All groups share one centre, and each spreads out both ways along 6 directions, with some noise.
(in the rows, 128 means zero)
Some rows, each with its group after it:
[139 134 176 116  98 127 122 130 168 133  99 204 151 117  70 148 163 117
  51]	Q_690
[122 121 152  50 140 113 169  93 118  86 141 147 128 122  53 120 184 161
  61]	Q_663
[104 142 131 117 152 107 101 152 155 131 104 171 101  99  97  97 116 134
 110]	Q_663
[ 65 159 144  94 151 151  89 141 153 146  97 110  80 103 135 101 159 112
 133]	Q_925
[107 126  86 128 142  98 122 152 126  75 186 152 116 119 132 138  67  71
 110]	Q_30
[109 148 152 103 102 138 110 120 126 153  69 140 138 135  79 103 162 145
 107]	Q_30
[120 146 159 127 117 151 111 126 143 142  76 155 114 112 126 131 135 110
  86]	Q_925
[139 127 122 124 180 133 149 111 105 107 104  86  88 100 162  96  86 150
 168]	Q_690
[146 129 158 131 124 141 131 121 130 135  78 153 131 104 106 126 119 133
 111]	Q_30
[156 125 172  90  94 135 150 113 119 150  60 123 177 123  22  93 174 189
 148]	Q_30
[ 72 149 152  65  98 128 118 103 127 158 112 125 133 165  72 100 233 175
  88]	Q_30
[141 118 125 156 136  92 151 140 122 100 148 156 120 116 137 112  58 101
 149]	Q_925
[ 97 150 124 178 117  96 123 115 108 142 111 170  87 158 189  92  70 110
 106]	Q_925
[178 117 162 188 133 117 128 139 179 167 129 176 131 131 168 150 142 154
 125]	Q_30
[190 103 165 136 121 124 161 128 149 126 120 158 164 104  93 148 133 146
 133]	Q_30
[129 136 160 102 105 191 127  93 112 138  73 110 136 118 120 162 165 115
  84]	Q_690
[118 123 134  81 143 105 159 100 115 100 153 147 118 135  96 118 163 161
  75]	Q_663
[105 143 127 143 123 114 115 123 123 148 112 140 108 147 145 102 124 133
 121]	Q_925
[147 130 143 113 141 159  96 160 167 134  94 128 141  83  87 146 146 123
 133]	Q_925
[127 151 200  90 100 178 127 123 149 117  37 133 143  89  70 130 138  75
 101]	Q_925
[129 149 144 111  71 128  95 147 139 165  56 128 183 163  36  88 164 157
 148]	Q_30
[161 115 117 121 129  87 134 157 154 104 167 152 166 142  76 128 132 143
 134]	Q_690
[ 66 157 169  84 107 125 146 109 108 123  95 103 110 139 105  68 135 101
 147]	Q_925
[181  98 133 134 157  88 142 142 156 121 138 214 142  75  61 138 118 183
  94]	Q_663
[170 124 124 133 109 168 116 137 131 113 106 107 171 132 119 173 121  96
 119]	Q_690
[130 143 173 109  97 168 135 110 127 113  80 121 139 122 117 143 128  74
 102]	Q_663
[120 138 138  80 151 112 140 123 129  67 123 147 113 118  92 114 108 101
  75]	Q_663
[155 137  93 180 158  71  85 193 186 117 149 171 119 153 147 108  77 123
 138]	Q_690
[116 131 117 197 115 129 105 130 126 193 122 133 109 144 200 123 120 146
 159]	Q_663
[145 125 112 149 118 147 116 135 123 129 123 121 142 129 138 149 106 106
 135]	Q_690
[109 130 131  99 132 112 144 111 119 119 141 128 118 136 113 111 151 143
 113]	Q_663
[132 136 140 115 206 101 149 121 134 106  96 121  63  95 154  68  93 171
 148]	Q_690

New rows. What belongs after each?
[147 128 174  97  95 164 167  94 112  93 105 112 157 131 106 157 137  82
  97]	Q_663
[113 126 134 160 137  86 158 106 111 111 149 190  88 128 175 115  71 112
  81]	Q_925
[163 120 184 117  92 128 178  87 115 105  95 186 152 122  85 145 120 116
  56]	Q_925
[147 112 142 111 106  94 149 130 141 148 154 129 175 158  66 111 193 191
 161]	Q_30
[147 121 144 152 134 110 137 141 143 123 118 178 122  97 119 122  87 117
 121]	Q_690
[ 91 131 158 109 103 113 130 110 137 157 127 186 122 126  90 124 181 148
  76]	Q_690
[110 117 176 133  86  83 148 126 152 149 140 252 143  93  52 127 144 129
  69]	Q_690
[123 139 153 122 146 145 112 146 157 119  98 146 109  81 125 134 109  90
 117]	Q_925
[ 97 134 123 104 126 116 146 108 105 119 153 106 115 153 136 106 149 140
 127]	Q_663
[131 108 136  99 171 131 176  98  93  74 135 147  90  54 125 140  75 109
  96]	Q_30
[ 92 146 139 127 154 154 113 107 111 126  75 157  64  81 162 122  89  97
  68]	Q_30
[ 55 150 162  58 128 126 140 115 121 126 119  90 104 123  93  74 175 128
 152]	Q_925
[142 115 144  83 126 133 141 119 135 135 130 129 157 115  60 137 196 177
 116]	Q_925
[175 109 122 170 112  87 161 120 111 113 141 177 152 142 120 129  78 140
 120]	Q_925
[155 131 124 154 113  89  91 177 188 126 148 199 158 152  97 141 126 112
  92]	Q_690
[134 122 158 118  92 150 157 108 110 128 122  94 159 137 117 137 145 110
 157]	Q_663
[127 126 115 142 129 104 126 142 126 131 134 131 127 131 127 106 107 136
 154]	Q_925
[152 105 115 124  84 130 138 133 118 120 166 127 194 141  76 171 146 116
 133]	Q_690
[136 131 153 113 115 139 143 126 128 106 106 127 142 119 106 130 117  95
 125]	Q_663
[145 134 147 101 157  88 132 145 172 106 127 166 123 134  84  99 151 162
 102]	Q_690
[133 142 174 101 111 167 112 131 149 136  60 136 142 104  90 136 150 109
 105]	Q_925
[186 125 153 135 106 164 107 151 158 135  65 143 178 103  71 159 127 120
 124]	Q_925
[147 130 152  96 134 174  91 140 169 158  82 137 146  93  73 162 204 163
  91]	Q_925
[112 138 115 136 130 118 109 139 126 127 114 144 114 123 128 111 102 118
 120]	Q_30
[119 140 136 112 132 123 112 128 144 136 119 143 127 145 116 122 163 145
  98]	Q_690
[118 122 122 166  99 132 140 107 101 164 149  93 132 167 188 129 138 138
 175]	Q_663
[122 119  95 161 163  82 130 152 134 117 178 149  99 111 164 110  74 128
 154]	Q_925
[141 127 183 114 104 128 136 123 155 130  96 201 146 101  65 144 151 119
  62]	Q_690
[135 122 197  75 108 145 169  89 129 122  93 167 142  90  49 137 179 142
  72]	Q_690
[111 130  86 167 164  78 104 150 133 141 155 160  87 133 168  98  87 153
 134]	Q_663
[143 124 162  89 147 115 128 135 160 128  96 199 129  74  36 122 159 171
  71]	Q_663
[ 59 167 148  92 124 152  91 128 138 161  74  99  97 135 122  86 179 127
 133]	Q_925
[ 90 141  79 161 143  97  89 164 145 115 178 156  95 145 180 132  77  76
 104]	Q_30
[124 125 147 122 102 141 153 104 108 131 134 100 143 145 133 132 145 121
 145]	Q_663
[ 73 157 152  90 118 150 102 119 133 162  84 113 103 135 118  97 183 139
 116]	Q_925
[112 133 143 135 137 124 123 118 143 159 129 154  99 135 157 124 166 158
  97]	Q_30
[107 122 115 134 102 145 132 108  95 148 137 117 132 126 136 140 134 128
 132]	Q_690
[119 127 162 145  77 113 118 132 152 155 122 225 145 115  81 149 141 107
  63]	Q_690
